The rows of a group lie close to one hidden flat surface of 13 dimensions, which passes through zero. Surfaces can cross.
In the rows, 128 means zero.
Some rows, each with its group after it:
[155 102 146  78  98 113 110  97 157  98 110 114 132 111 115 145  95 132
 161 116 128]
J769
[131  98 163 181 173 114  84 178 154  97 114 136 166 135 155 125  66 139
 152 169 152]
J769
[129 159 156 135 101 107 135 102 137 101 112 143 153  94 141 123 142 105
 122 161  97]
J449
[ 85 124  99 157 171 147 141 186 135 124 107 125 104 115 147  90 141 153
  98 113 122]
J628
[116 168 106 116 133 143 143  82 101 120 160 113 137 129 138 128  54 126
 161  62 136]
J753
[112 122 155 203 136 148 138 143 112 109 187  82  71 136 152 110 124 154
 157 153  95]
J68
[ 97  98 110 122 149 101 148 137 114 152 137 114 126 153 150 147  94 171
 114 106 106]
J753
[171  94  99 121 116 101 151 107 150 121 108 129 120 128 100 135 118 143
 120 138  72]
J68
[163 188 105 132 135 116 137  96  97  80 152  83 104 104 118 118 175 126
 111 141 122]
J628
[119  83 115 147 152 160 121 142 150 118 121 131 133 112 149 109  70 127
 147 149 122]
J628
[126 142  73 108 151 114 115 138 112 174 113 118 107 109 122 155 192 164
 113 116 150]
J732
[ 83  68 154 180 108  98 139 143 170 104 146 134 181  54 132  79 138 162
 127  97  66]
J628
[126 111 180 107  54 129 120 140 137 118 100 167 137 160  97 124 125 161
 203 127 130]
J68
[145 101 125 108 112  98 127 136 155 117 114 106  82 129 140 138 143 146
 123 104 101]
J753
[108 127 103 143 163 120  82  82 100 126 140  94 163 109 162  98 152 107
  99 124 149]
J753
[ 92 127 121 101  91  96 153 103  87 107 139  81  82  98 151 155 168 161
 153 149 115]
J732
[153 128 150 122 132 157  67 113 158 214 136 146 104 151 192 172 122 118
 138 157 121]
J449
[114 114 102 111 137 153 127 117 118 153 152 133 150 127 147 107 132 142
 108 111 117]
J449
[110 155 142 116 133 113 146 136 151 130 119 145 157  83 128 149 121  98
  99 111 135]
J628
[138 129 146 103 109 109 169 147 180 124 100 176 152  88 113 152 121  90
  88 137  96]
J753
[159 116 170  89 119 161  35 125 122 149 121 109 126 165 116 124 187 148
 163 168 194]
J769
[147 143 161 161 113 125 107 120 153  84 129 101 117  93 110  99 136 160
 164 132 101]
J769
[101 124 124 138 127 166 132 154  86 142 141 125  98 169 113 124 132 139
 164 136 170]
J753
[103 141 168 136 116 141 166 130 113 102 178 115 135 122 118 130  94 130
 139 123 126]
J449
[145 165 147 162 118 116 144  84 108 101 208  94 102 131 194 154  71 114
 152 127  85]
J732
[ 95 154 117 179 139 122 138 176  79 134 118 147  96 133 142 165 162 112
 156 193 181]
J470
[117 162 116 147 157  83 168 136 105  91 140 111 131  90 132 189  44 159
 166 140 130]
J628
[155 166 186 160  96 131  84  92 179 103 111 117 107  93 131 100 147  85
 148 111 114]
J753
[ 78  58 133 131 135 181 157 144 115  85 201  85 114  74 155 122  93  89
 149 163 169]
J449
[192  89  95  98 140 121  83 156 156 122  94 128 122 132 123 112 188 168
 113 154 124]
J769
[108 120 127 163 160  88 101 152  91 141 133 110 125 183 153 135 145 176
 124 132 138]
J769
[ 86 185 168 172 128 108 130 154 118 115 127 143 146 160 139  73 160 143
  99  64 116]
J628
[130 173 176 146  89 110 173 156 120 145 143 154  86 196 144 132 169 140
  96 126  64]
J68
[119 131 165 121 125  96  90 146 157 170 120 143 130 159 164 142 164 103
  83  77 142]
J628
[125 149 119 149 116 133 141 125 152 130 117 122  97  75  93 122 150 123
 142  87 121]
J732
[113 139 123 129 109 178 119 146 117 147 109 140  89 104 100 115 211  91
 140 159 180]
J68
[158 167 159 228 134 112  90  81 137 174 127 136 132 199 118  92 120 128
 132  96  68]
J470
[134 105 148 160 105  51 100 134 142 154 101 163 166 141 147 151 186 122
 104 141 114]
J753
[136 110 101 111 134 122 130 133 101 156 145 109  92 122 131 184 181 109
 118 174 169]
J68
[ 90 126 133 163 119  59 155 149 104  53  94 108 105 122 131 143 118 107
 148 136 151]
J449
[212 137  95 114 135 150  82  37 118 151 129 113 142 150  85 151  73 108
 174 134 144]
J628
[139  79 153 120 141  81 118 183 184  93  71 166 176 116 114 155 109  60
  95 142 186]
J68
[137 131 107 120 112 128 146 134 124 103 104 146 122 145 111 105 136 116
 127 115 130]
J470
[112 128 134 143 117  91 146 153 120 121 167 165 206  97 139 132 119 205
 148 114  96]
J470
[125 100 109 110 159 116 130 133 155 181  87 152 156 143 113 155  75 142
 107 110 116]
J753
[142 107 138 112 162  95  91 138 155 119 124 111 136 161 175 138  78 142
 108  92 129]
J470
[120 123  49 100 130 128 138  88  80 178 116 139 153 123 103 142 143 156
 142 131 132]
J68
[ 71 111 136 130 138 158 118 146  92 165 117 131 110 168 138 154  88 131
 175 155 179]
J68
[177  72 105 162 124 150 151  78 106 121 173  95 110 165 101  99 129 118
 117 185  69]
J732
[ 99 153 196 146 154 156  86 145 158 163 132 116 121  95 154 134 157  97
  97 153 150]
J470
[ 99  67 160  90  78 186 157 161 127 129 157 122 100 108  65 128 152 152
 182 153 155]
J732
[162 144 114 162 123 120 134 142 147 124 151 134  98 131 136 127 134 134
 141  90 106]
J470
[105 156 152 168 120  94 174 157 110  87 172 128 133 110 168 131 142 134
 104 147  88]
J769
[124  81  89 117 162  89 110 124 105 124 115  93 125 152 140 158  88 169
 140 133 145]
J449
[159 154  83 159 190  76 110  95 109 152 119 108 172  89 103 167 135 153
 104 169 124]
J769
[138 161 148  56  69 101 147  57 143  83  98  97 114  80 129 113 169 133
 107 129  58]
J449
[164 102 175 151  68  92 120 175 130 148 128 182 132 190  93 155 161 177
 187 152 119]
J449
[195  93 108 136 158 139  49 107 160 135 104 132 153 170 149 103  95 110
 132 134 139]
J628
[169 166 128 129 103  84 111 112 143 117  82 151 124 139 126 138 160 107
 123 124 118]
J470
[169 222  64 132 161  99 118 121 152 146 130 163 169  24 158 162 164 126
  93 101 120]
J470
[139  40  94 109 133 189  98 110 150 124 135 101 128  89 118  64 151 163
 141 160 102]
J449
[ 86 118 147 104 105 120 144 137 103 111 109 154 156 139 152 142 109 117
 143 177 143]
J68
[ 63 149 177 128 121 114 107 113 101 131  85 102 124 174 139  86 162 151
 105 134 110]
J470
[138 120 147 123 121 127 106 129 181 119  85 141 144 105 101 108 106 112
 138  88 133]
J628
[145 115 101 121 140  98 110 161 128 153  92 170 156 175 121 131 145 154
 113 116 142]
J753
[150 149 143 127 116 112 144 126 125 138 134 148 133 153 141 146 134 126
 106 152  94]
J68
[167 107 113 129 126 155 188 186 189  89 131 203 185  57 120 111  97 134
 108 179  67]
J769
[121 118 117 177 105  90 142 119 120  69 160 126 128 134 192  97 136  87
 121 103 107]
J769
[168 107 111 141 103 119 132 122 113 132 153 135 113 108 120 165 188 102
 139 198 135]
J769
[122 123 143  91 110 139 132 117 118 104 139 115 136 128 130 109 154 114
 108 143 132]
J628
[133 142 198 113  91  82 139 140 139 109 147 167 192 151 133 155  91 134
 136 107 120]
J68
[154 129 115 148 135 148  96 102 136 142 124 101  91 118 114 118 143 129
 154 130 129]
J753
[127 118 123 108 136 103  94  38 135 166 139  89 143  67 154 181 126  55
 103 137 142]
J753
[133 147 141 131 156 148 103 125 143 119 130  97  76 158 187 132  86  87
 115 123 141]
J732
[121 135 110  95 125 195 119  96  83 122 153 146 190 117 142  84 127 145
 146 197 129]
J732
[140 174 102  85 126 151 148 122 107 131  94 136  90 182 109 137  88 144
 150 104 136]
J628
[121 164 129 136 113 122 114 138  91 144 128 150 116 162 167 136 171 145
 142 156 134]
J732
[ 99 200 240 142 101 129 103 122 122 122 146 127 141 166 157 114 119 135
 138 114 117]
J753
[ 85 160 157  85 159 154 147 134  80 186 177 148 205 172 126 140 112 138
  69 132 152]
J68
[ 90 123 190 125 108 138 119 157 138  82 123 112 105 131 150 110 138  85
 129 137 165]
J769
[151 150 178 120 129 149 111 136 161 131 136 124 113 139 123 137  98 124
 134 122 127]
J449
[ 91 150 158 137 144 144 132 152 172  87  81 130 130 114 127  68  92 115
 104  77 120]
J769
[ 92 124 133 138 143 160 141 132  91 166 130 138 127 189 120 113 125 117
 105 149 136]
J732
[157 157 117 113 138 100 118 117 126 149 129 129 131 128 140 162 143 136
 110 127 123]
J769
[125 158 154 152 163 123 106 186 152 112 117 171 173  99 169 131 147  75
  82 163 171]
J470
[ 78 156 166 158 113 135 127 140 123 112 140 129 125 132 143 106 101 131
 167  70 147]
J68
[120 151 168 104  97 152 128 117 177  72  93 141 142  68 143  69 161  75
  92 133 102]
J449
[122  66 136 133 116 131 116 117 131 139 139 126 151 127 117 126 112 146
 158 147 123]
J628
[146  76 106 142 146  92  67 104 127 110  53 102 142 150 104  97 130 178
 155 167 118]
J470
[ 69 175 175 163 131 117 127 175 147 103 122 130 109  88 179 145  90 134
 167 104 148]
J470
[112 101 202  57 100 162 143  76 157  77 158 101 188  81 123 105  42 144
 145 147  85]
J449
[122 110 126  65 131 124 115  99 142  85  96  93 127 135 159  99  92 137
 109 101 111]
J732
[ 99 120 163 129 140 125 122 138 160  86  74 117 118 133 144  97  96  72
 100 123 142]
J732
[147 101 126 134 144  99 101 130 112 127 141 113 142 130 151 157 155 138
 119 186 140]
J753
[141 102 164 137  86 145 122 177 146  88 159 147 128  58 111 143 169 142
 196 183 161]
J732
[134 168 124 123 157 106 140 128  96 133  90 109 120 161  63 144 144 152
 111 150 143]
J449
[121 141 174 115 103  87 147 147 137 105 148 136 136 134 154 162 115 109
 112 112 127]
J732
[155 135 155 110  97  99 128 136 153 107 151 134 132  66 147 164 171 123
 128 154 121]
J470

New rows, each followed by its group:
[108 132 109  94 178 139  81 114  93 188 121 104 139 169 147 140 153 134
  86 135 174]
J753
[106 137 123 139 160 146 112 129 123 136 132  84  78 107 155 142 136 123
 126 148 147]
J470
[154 101 108 142 116  87 100 143 160 101 138 147 146 121 201 111 142 141
 122  89  98]
J449
[154  77  46 156 118  68 145 116 153 121  79 151 108 158 142 127  89 101
 129  54 100]
J769
[105  95 139  99 117 142 122 100 133  67 126  73 127  95 117  68 133 145
 132 116 116]
J769
[124 141 127  87 118 128 134 161 112 139 108 158 118 203 161 120 147 140
 101 123 130]
J628
[156  83  88 168 167 149 124 138 113 122 155 118 132 128 117 114 137 113
 118 182 141]
J470
[133 111  87 202 129 100  86 146 148  96  95 138  91 125 159 112 133  57
 166  66 188]
J753
[148 130 112 121 127 144 117 125 135 111 130 132 148 110 128  97 146 137
 124 139 121]
J732
[135 116 101 180 126 139 137 142 131 124 146 128  94 120 111 118 128 124
 164  99 137]
J449
[123 176 146 121 107 114 125 122 117 196  76 154  73 167 112 203 152  90
 144 157 158]
J449
[130  93  94 138 120 142 152 130 134 176 118 140  91 159 102 149  77 162
 176  97 103]
J769
[145 110 127 150 117 146 162 125 104 190 178 141 133 133  55 165 158 129
 133 164 127]
J68
[143 161 132 136 143 167 105 115 144 176 157 127 124 151 149  87 139 174
 106  88  69]
J449
[147 142 128  77 165 153 131 111 145 142 134 114 142 114 135 148 108  81
  62 146 137]
J68
[104 179 140 100 125  97 139  82 122  87 122  98 135  72 169 153  97  96
 120 129 127]
J470
[107 105 104 166 158 101 142 146 114 130 105 112 114 111 109 122 196 107
  70 167 129]
J732
[162  87 140  81  59  87 124 121 128 119 122 157 163 152 103 154 121 201
 196 125 107]
J732
[ 91 114 118 134 165 159 138 155 149 125 139 119 164  58  89  99 109 149
 121  84 147]
J732
[ 95 146 165 130  97 155 162 124 128 137 141 132 105 112 114 128 137 101
 128 128 115]
J753
[192 147 101  97 120 205 131 127 205 146 133 125  54  87  96 100 174  66
  86  57 122]
J470
[138  92 149 137  90 157 175 155 117 141 201 163 145 155  99 130 135 128
 136 132 114]
J470
[165 108 121 183 106 138 101 130 173 227 113 176 104 109  82 174 169  96
 166 133 137]
J628
[138 116  49  80 145 130 144 139 112 135 113 135 123 119 115 143 121 159
 131 104 148]
J470
[147 121 132 145  88 113 127 161 146 132 105 159  79 178 136 120 158 136
 150  88 113]
J769
[104 125 143  53  82 144 162 116  87 128 147 124 119 194 139  97 166 165
  98 112  95]
J732
[166 113 101 144 103 116 142 171  97 117 139 149 108 176 101 136 150 191
 181 150 128]
J753
[158 120 121 130 128 121 122 129 157 137 105 143 133 109 112 139 136 121
 122 144 114]
J753
[115 134 149 123 124 159 115  84 125 117  69  81  46 176 109 106 111  55
 131 139 149]
J470
[143 167 106 105 122 128 161 136 123 116  97 175 165 106  96 138 126 120
 123 153 131]
J628
[127  51 116 110 143  92 134 172 140 107  84 155 163 137 129 151 100 111
 113 175 153]
J769
[120 136 143 141 108 132 145 125 142 131 138 138 131 111  99 123 105 141
 158  85 115]
J732
[158 125 118 176 151 148  55 141 143 110 130 116 141 111 128  77 154 168
 168 126 147]
J68
[ 92 146 145 163 118 133 142 138 111 113 153 115 109 121 145 114 130 146
 152 123 117]
J732
[115 124  93 124 119 122 136 103 137 119  96 131 124 108 129 110 117 114
 136  83 121]
J449
[123 138 123 128 102 172 131 127 125 144 124 146  86 214 166  71 107 152
 140  75  82]
J628
[137 107 159 152 119  71  64 120  84  90 146  65 118 148 152 137 211 148
 146 180 167]
J769
[130 131  88  47 110 193 176 109 107 126 139 120  97 102  80 133 129 110
 133 133 154]
J753
[127 113 133 141 148 109 149 153 133 117 126 117 116 164 145 111 129 142
  81 131  89]
J68
[ 93 140  80 122 135 111 161 151  83 151 114 151 126 154 111 140 165 111
 101 102 173]
J449
[119 124 157 126  99 106 141 126 131  77 116 120 118 150 136 102 120 127
 135 112 108]
J470
[119 134 106 155 183 176 135 141 158 167 117 108  74 104 127 127 119 100
  89 130 122]
J753
[106  96 163  68 101 115 120 102 100 160 119  98  96 163 121 184 140 132
 139 172 150]
J470
[ 86 160 158 154 179 138 149 131  75 126 126  84 122 154  82 135  92 147
 129 181 150]
J449
[169  93 127 111 148 120  77 134 158  93 112  90 102 113 160 136 118 132
 143 153 145]
J68
[132 104 121 108 136  98 120 129 123 111 178  74 121 107 130 142 152 156
 113  77 148]
J68
[150 158 188 114 168 170 113 184 162  99 158 105 106 128 141 120 135  91
  70 139 163]
J449
[125 126 124 145 159 131 135 180 166 127 129 100  68  49 106 157 199  73
  83 131 175]
J732
[160 141  51  90 215 184  89 115 146 152 129 138 182 111 175  92  99 102
  50 110 144]
J769
[138 132 110 109 125 108 183 123 153  80 133 149 180  61 127 113 115 115
  81 125  77]
J753
[134  86 119  54 105  98 137  91 161 132 116 112 144  75 107 163 103 145
 135  93 110]
J628
[111 146 118 125 122 127 140 131 124 130  81 172 156 150 136 104 118 128
 115 132 108]
J68
[154 160 112 127 155 130 108 103 164 146 137 115 115  74 152 166  84 111
 131  91 130]
J470
[139  94 131 164 141 177  80 118 170 160 121  89  59 115 112 109 138  96
 150 108 145]
J628
[144 133 125 149 166 120  93 168 152 139 109 130 106 144 161 154 107 116
 128 115 163]
J470
[ 92 140 220  88 103 147 122 166 141 142  94 149 139 155  82 141 104 162
 167 135 155]
J769
[127 112  94 109 148 192 126 158  97  90 121 122 104 177 153  40 184 133
  84 183 126]
J628
[145 156 114 157 151 120 117  97  99 175 151 105  97 182 144 140 152 115
  92 129 113]
J470
[ 95 116 191 139 124 105 125 223 152 100 126 167 146 169 172 126 103 139
 128 101 156]
J470
[162  94 110 144 102 104 116 134 127  91 158 145 129 151 194 121 144  97
 131 131 123]
J769
[102 138 131 153 132  88 136 169 109  56  98 125 105 128 171 147  97 102
 159 156 170]
J470
[112 129 154 164 120 127 137 140 139 104 111 128 109 141 124  94 128 112
 130 119 110]
J732
[ 96 133 114 145 134 148 114 139  70  66 154 103 147 152 145  43 167 163
 140 120 153]
J753
[112 175 120 125  81 115 120  63  65 141  84 155 130 155 159 151 136 115
 179 207 121]
J732
[133  96 152 121 116 124  92  79 147 147 161  67  92 126 136 140 119 123
 141  79 127]
J628
[117 168 154 127 120 128 140 152 146 114 124 143 101 123 155 153  98  85
 132  99 154]
J470
[104 146 109  79 115  92 167  71  89 113  94 102 135 112  88 159 115 130
 128 142 123]
J449
[153 141  58 169 165 129 158 187 103  69 159 136 116 108 157 106 171 118
  96 159 144]
J753
[ 86 142 105 165 121 103 134  63 100 121 110 133 182 134 107  80 108  94
 124  64 125]
J769
[178 151  98 109 137 143 130 128 114  90 154 118 123 117 127 134 127 136
 142 155 141]
J753
[134 137 106 171 160 122  92 124 138 161 124 111 113 161 140  92 134 192
 125  67  85]
J470
[147 196 159 161 109 137 130 123 101 116 141 168 160 176 135 110 138  87
 126 147 136]
J628
[132 148 155 146 112 137 113 142 128 108 138 139 116 134 163 132 123 117
 158 149 138]
J732
[ 55 131 119 122 184 141 142 150 106  85 128 104 160 119 182  68 115 117
  48 129 131]
J68
[157 156 115 123 153 137 123 139 130 111 140 119 109 115 150 143 140 104
 107 154 150]
J753
[114 150  97 152 130 135 163 135  67 163 148 129  73 212 129 144 148 114
 122 123 141]
J470
[ 75  89 181 129 107 195 118 160 141 100 114 109  86 139 110  68 127 113
 164 137 164]
J769
[119 142 157  94 123 101 146 166 152 168 119 154 130 159 111 175 115 118
  97  57 153]
J732
[144 110 173 112 147 172  90 114 178  93 100  78 105  98 118  95  90 129
 140 162 113]
J449
[ 82 158 123 140 160 127 158 109  78 129 150  74 106 156 108 123  86 178
 131 103 115]
J449
[114 140 122 114 128  81 131 134 112 114 131 135 153 151 170 129 141 132
  97  92 128]
J753
[141 151 147 162  95 124 143  94 132  53 122 147 173  75 134  75 148  84
 127 185  91]
J732
[114 151 149  89  92 111 153 139 142 129  71 161  97 170 148 143 116 101
 113 114 112]
J68
[113 127 122 181 180 184  99 119 108 151 124 109 100 210 161  87  53 118
 142 136 125]
J732
[ 91 156 134 202 139 102 117 125 111 105 100 128 138 150 137  79 107 170
 158 106  98]
J470
[ 92 106 145 130 114 164 130  95  87 155 165  96 122 148  99 126  85 177
 198 128 132]
J769
[145 136 108  96 116 129 118  72 143 123  55 144 159 137  78  93 104 114
 130 102 114]
J470
[100  75 139 164 121 161 149 185 118 160 124 139  92 128  94 127 202 124
 121 217 140]
J753
